There are 5 ways to turn a row about zero (a turn may also mirror it). The second row of each pair is the first, turned, with some noise. The first 30 pairs use one turn. New pairs use 2 turns, one after the other, and a turn may come again.
Some pairs, each with its turns in order after it:
-7.1 -24.2 -37.5 -2.8 3.4
-0.9 25.3 -33.3 7.4 17.6 -> Y

-1.8 -55.6 7.2 4.6 3.6
13.7 20.3 -26.3 -39.5 18.4 -> W

8.2 -13.3 -49.1 -5.1 5.2
30.1 -6.6 36.2 9.0 -17.9 -> D

-22.9 -4.8 31.7 -10.0 -21.1
-25.5 20.5 3.0 3.7 32.4 -> W

-26.5 -2.3 25.8 36.5 14.7
28.9 -1.1 42.8 1.4 8.5 -> G

4.8 21.9 1.7 5.2 3.8
9.3 -12.4 11.8 -7.3 11.3 -> Y

-36.2 -8.1 -17.8 2.3 -1.5
0.4 -6.4 -28.3 28.2 5.0 -> Y

14.4 2.2 -55.6 14.1 3.5
36.8 -38.4 -16.9 5.9 -18.2 -> W

-29.5 -36.8 1.1 -0.5 19.2
-30.7 3.2 19.4 -1.1 -35.8 -> D

11.9 -9.3 4.2 -24.0 2.3
-10.3 -1.9 10.5 24.4 10.1 -> D

-55.6 -1.2 -13.1 -10.0 -13.5
-6.6 -12.7 -25.4 52.5 7.3 -> Y

5.8 -11.9 -10.5 16.7 -0.6
2.8 -16.8 11.1 -12.0 -7.3 -> D

16.2 1.5 -0.8 18.2 13.5
11.0 -23.5 -1.4 11.4 10.6 -> G

50.4 22.0 -1.7 -13.2 7.9
-30.7 -3.6 22.7 2.2 41.2 -> E

-11.0 3.1 -6.7 10.1 35.7
-10.2 -15.1 9.8 -28.1 -21.9 -> E

0.5 -44.1 -27.0 -1.5 -26.0
51.7 11.7 18.9 11.9 5.4 -> E

-31.8 20.7 10.0 -7.1 3.8
18.1 35.1 8.8 -2.5 2.8 -> G

14.1 -49.8 -1.2 -10.8 -18.7
26.1 6.9 -0.3 -39.3 32.4 -> W

-55.6 0.7 -55.6 -30.3 0.1
-18.1 -3.7 -44.5 48.8 49.9 -> Y

22.4 -10.3 -49.0 3.9 -28.2
-26.4 -20.8 -25.9 26.3 -36.5 -> G

30.6 -1.7 -25.8 -6.5 13.0
-0.6 20.7 -3.5 -28.4 25.0 -> Y

-0.2 -7.0 46.3 -22.9 -1.3
-27.2 29.2 22.7 -17.1 13.1 -> W

23.6 1.8 3.6 -6.6 -13.6
-23.7 -5.5 -9.8 2.9 11.9 -> G

32.2 -1.8 -0.5 3.6 50.0
-31.6 -16.9 44.4 -16.7 -4.0 -> E

-13.0 29.1 36.4 45.0 22.8
-48.4 21.0 -13.5 -14.6 -39.6 -> E

2.3 2.2 9.2 -1.7 -16.6
-16.3 7.6 7.5 1.2 5.4 -> G

-27.3 -11.0 -0.2 -1.2 1.1
-15.8 -1.5 -20.7 -2.6 15.5 -> W

2.7 -2.5 -20.3 0.5 -5.1
13.5 -1.2 14.1 -2.3 -3.1 -> D

7.5 10.1 -10.6 -8.5 7.6
-5.7 -7.9 1.8 -9.3 13.9 -> E

4.3 23.5 -16.1 30.4 -45.3
35.1 3.9 0.9 -41.7 26.0 -> D

New pairs. What belongs after each?
-4.3 18.6 9.8 7.0 1.0
1.9 2.3 14.5 14.4 -6.4 -> Y E

35.2 -20.2 19.2 2.2 -4.4
-30.8 8.2 14.9 6.8 -30.0 -> G D

6.5 9.2 -15.0 -4.2 11.9
12.5 -3.2 -11.4 -11.7 1.5 -> Y G

15.7 1.0 16.8 13.1 5.5
-2.0 0.4 19.6 -7.5 15.4 -> Y W

35.0 -27.6 -2.4 -7.2 4.6
-7.1 -14.2 -22.7 -29.9 20.7 -> G W

-4.1 -23.7 10.9 -6.3 25.8
-23.2 -4.0 11.3 -18.0 17.7 -> E D

13.3 27.2 -20.7 46.5 -9.6
48.2 8.1 -16.5 -17.4 -29.3 -> G Y

-8.6 5.9 43.6 20.6 -24.8
-31.4 -38.4 -14.0 -15.0 -8.1 -> D W

16.1 55.6 7.8 35.6 -3.5
12.4 35.4 32.2 -45.9 -8.8 -> Y W

-35.4 8.4 17.7 15.5 -46.4
32.6 -35.7 -30.7 -26.2 4.8 -> W Y

0.2 -11.1 3.2 5.1 -44.1
12.4 -14.4 -12.4 34.9 17.9 -> E G

-46.2 16.6 -1.8 -20.0 -1.4
-13.5 -5.0 -52.4 -2.5 4.1 -> W W

20.3 -32.9 -30.9 55.6 20.1
33.0 31.1 44.8 38.9 -17.0 -> G E

-0.8 -3.9 -16.3 29.6 -10.2
16.0 10.3 -16.3 14.8 18.3 -> E D

1.7 26.7 10.1 24.2 -7.0
-0.2 -19.5 -3.0 20.3 26.7 -> E Y

-29.8 -7.3 -22.9 46.4 -12.2
47.9 -30.0 16.5 -11.2 -20.9 -> W D

1.9 -12.9 4.2 3.6 24.8
3.4 5.5 -7.7 24.6 -7.7 -> E E

9.2 -37.3 3.0 -19.2 6.9
-23.5 -18.7 20.8 -24.4 -2.2 -> W W

6.2 -21.2 35.9 19.7 -12.9
11.5 5.7 23.7 20.8 35.0 -> Y W

11.9 -10.0 12.8 -29.9 13.7
-33.4 -12.2 10.0 12.5 -4.1 -> W Y

-6.2 -19.2 -8.8 15.9 36.5
-23.7 10.4 25.5 18.6 -20.0 -> E Y

19.7 3.9 -20.8 -7.9 2.0
-15.1 -6.4 -9.9 20.9 -10.2 -> E D

-1.5 -6.8 -3.9 -55.6 0.6
29.5 -1.2 29.8 30.6 24.3 -> D G

-18.8 -3.1 51.9 1.2 -7.7
-34.4 4.1 40.9 2.6 -17.7 -> Y G

20.6 -1.7 -4.7 45.4 4.0
-10.4 30.7 8.2 -3.6 34.5 -> W E

3.1 3.1 5.5 -30.9 -5.1
-24.2 12.5 -16.0 4.9 2.8 -> Y W

14.0 -34.9 27.1 6.7 -21.1
13.7 -1.4 38.9 29.1 1.6 -> Y Y

3.9 -0.6 -44.8 -16.3 6.2
-22.8 -18.6 14.8 13.9 31.4 -> D G

-24.8 -17.2 -19.3 -4.5 -39.2
-17.3 14.7 30.3 -14.5 35.6 -> E E

-29.5 -22.5 0.7 -3.0 -6.4
-8.5 -7.4 -27.1 -3.7 22.0 -> W Y

16.2 8.6 -1.1 13.5 -7.5
-13.5 17.1 5.8 5.2 5.3 -> W E

-0.4 15.8 -26.9 -1.3 -0.2
17.3 14.1 20.3 12.6 -9.8 -> W E

0.7 7.3 4.5 41.1 -8.6
-8.0 15.4 22.5 17.7 25.9 -> Y E

-5.4 -0.1 -43.3 -12.0 10.9
29.2 -1.6 28.8 -12.0 17.4 -> G D

28.9 2.1 17.7 -13.3 6.4
-12.8 21.5 -25.8 2.6 -4.1 -> E W

42.9 -4.0 -1.5 -1.4 7.8
-15.6 -33.3 12.9 -4.4 -18.8 -> D D

-3.1 -16.1 10.3 -5.5 10.9
-16.7 -6.3 1.2 8.3 14.7 -> W Y

16.8 -24.3 11.7 43.8 23.9
4.5 -2.3 40.0 34.3 -23.1 -> G E

8.4 -37.6 4.4 36.5 40.0
35.5 -9.9 -5.0 -0.1 53.8 -> Y E

-27.1 -38.4 1.6 10.5 13.6
-5.1 -48.6 -3.9 -4.1 -10.7 -> W W

-0.2 8.9 7.6 1.6 13.0
5.0 8.0 -15.9 3.4 0.4 -> W E

2.4 -14.0 -16.5 -6.2 0.0
-14.5 4.4 -0.6 0.8 -17.3 -> G G

0.9 17.4 -17.1 -4.8 -13.4
-20.1 -3.1 11.3 -6.7 -10.5 -> Y E

-1.2 -3.2 -8.3 50.2 -51.3
-40.4 45.7 20.2 7.4 33.2 -> Y E

55.6 1.0 -25.5 33.8 -31.2
18.8 -12.9 -47.8 40.3 38.3 -> Y D

-7.9 1.6 -6.4 2.2 9.8
6.5 -8.8 -6.7 -6.1 -3.5 -> Y W

-4.2 18.8 21.8 -1.4 -32.2
-10.6 -9.2 35.6 1.4 22.2 -> Y G

-32.8 55.6 -17.1 35.1 -2.6
4.5 -31.5 12.0 55.5 37.8 -> G G

22.7 24.1 -20.2 -16.5 16.4
-30.3 -0.5 17.8 -15.6 26.0 -> W D

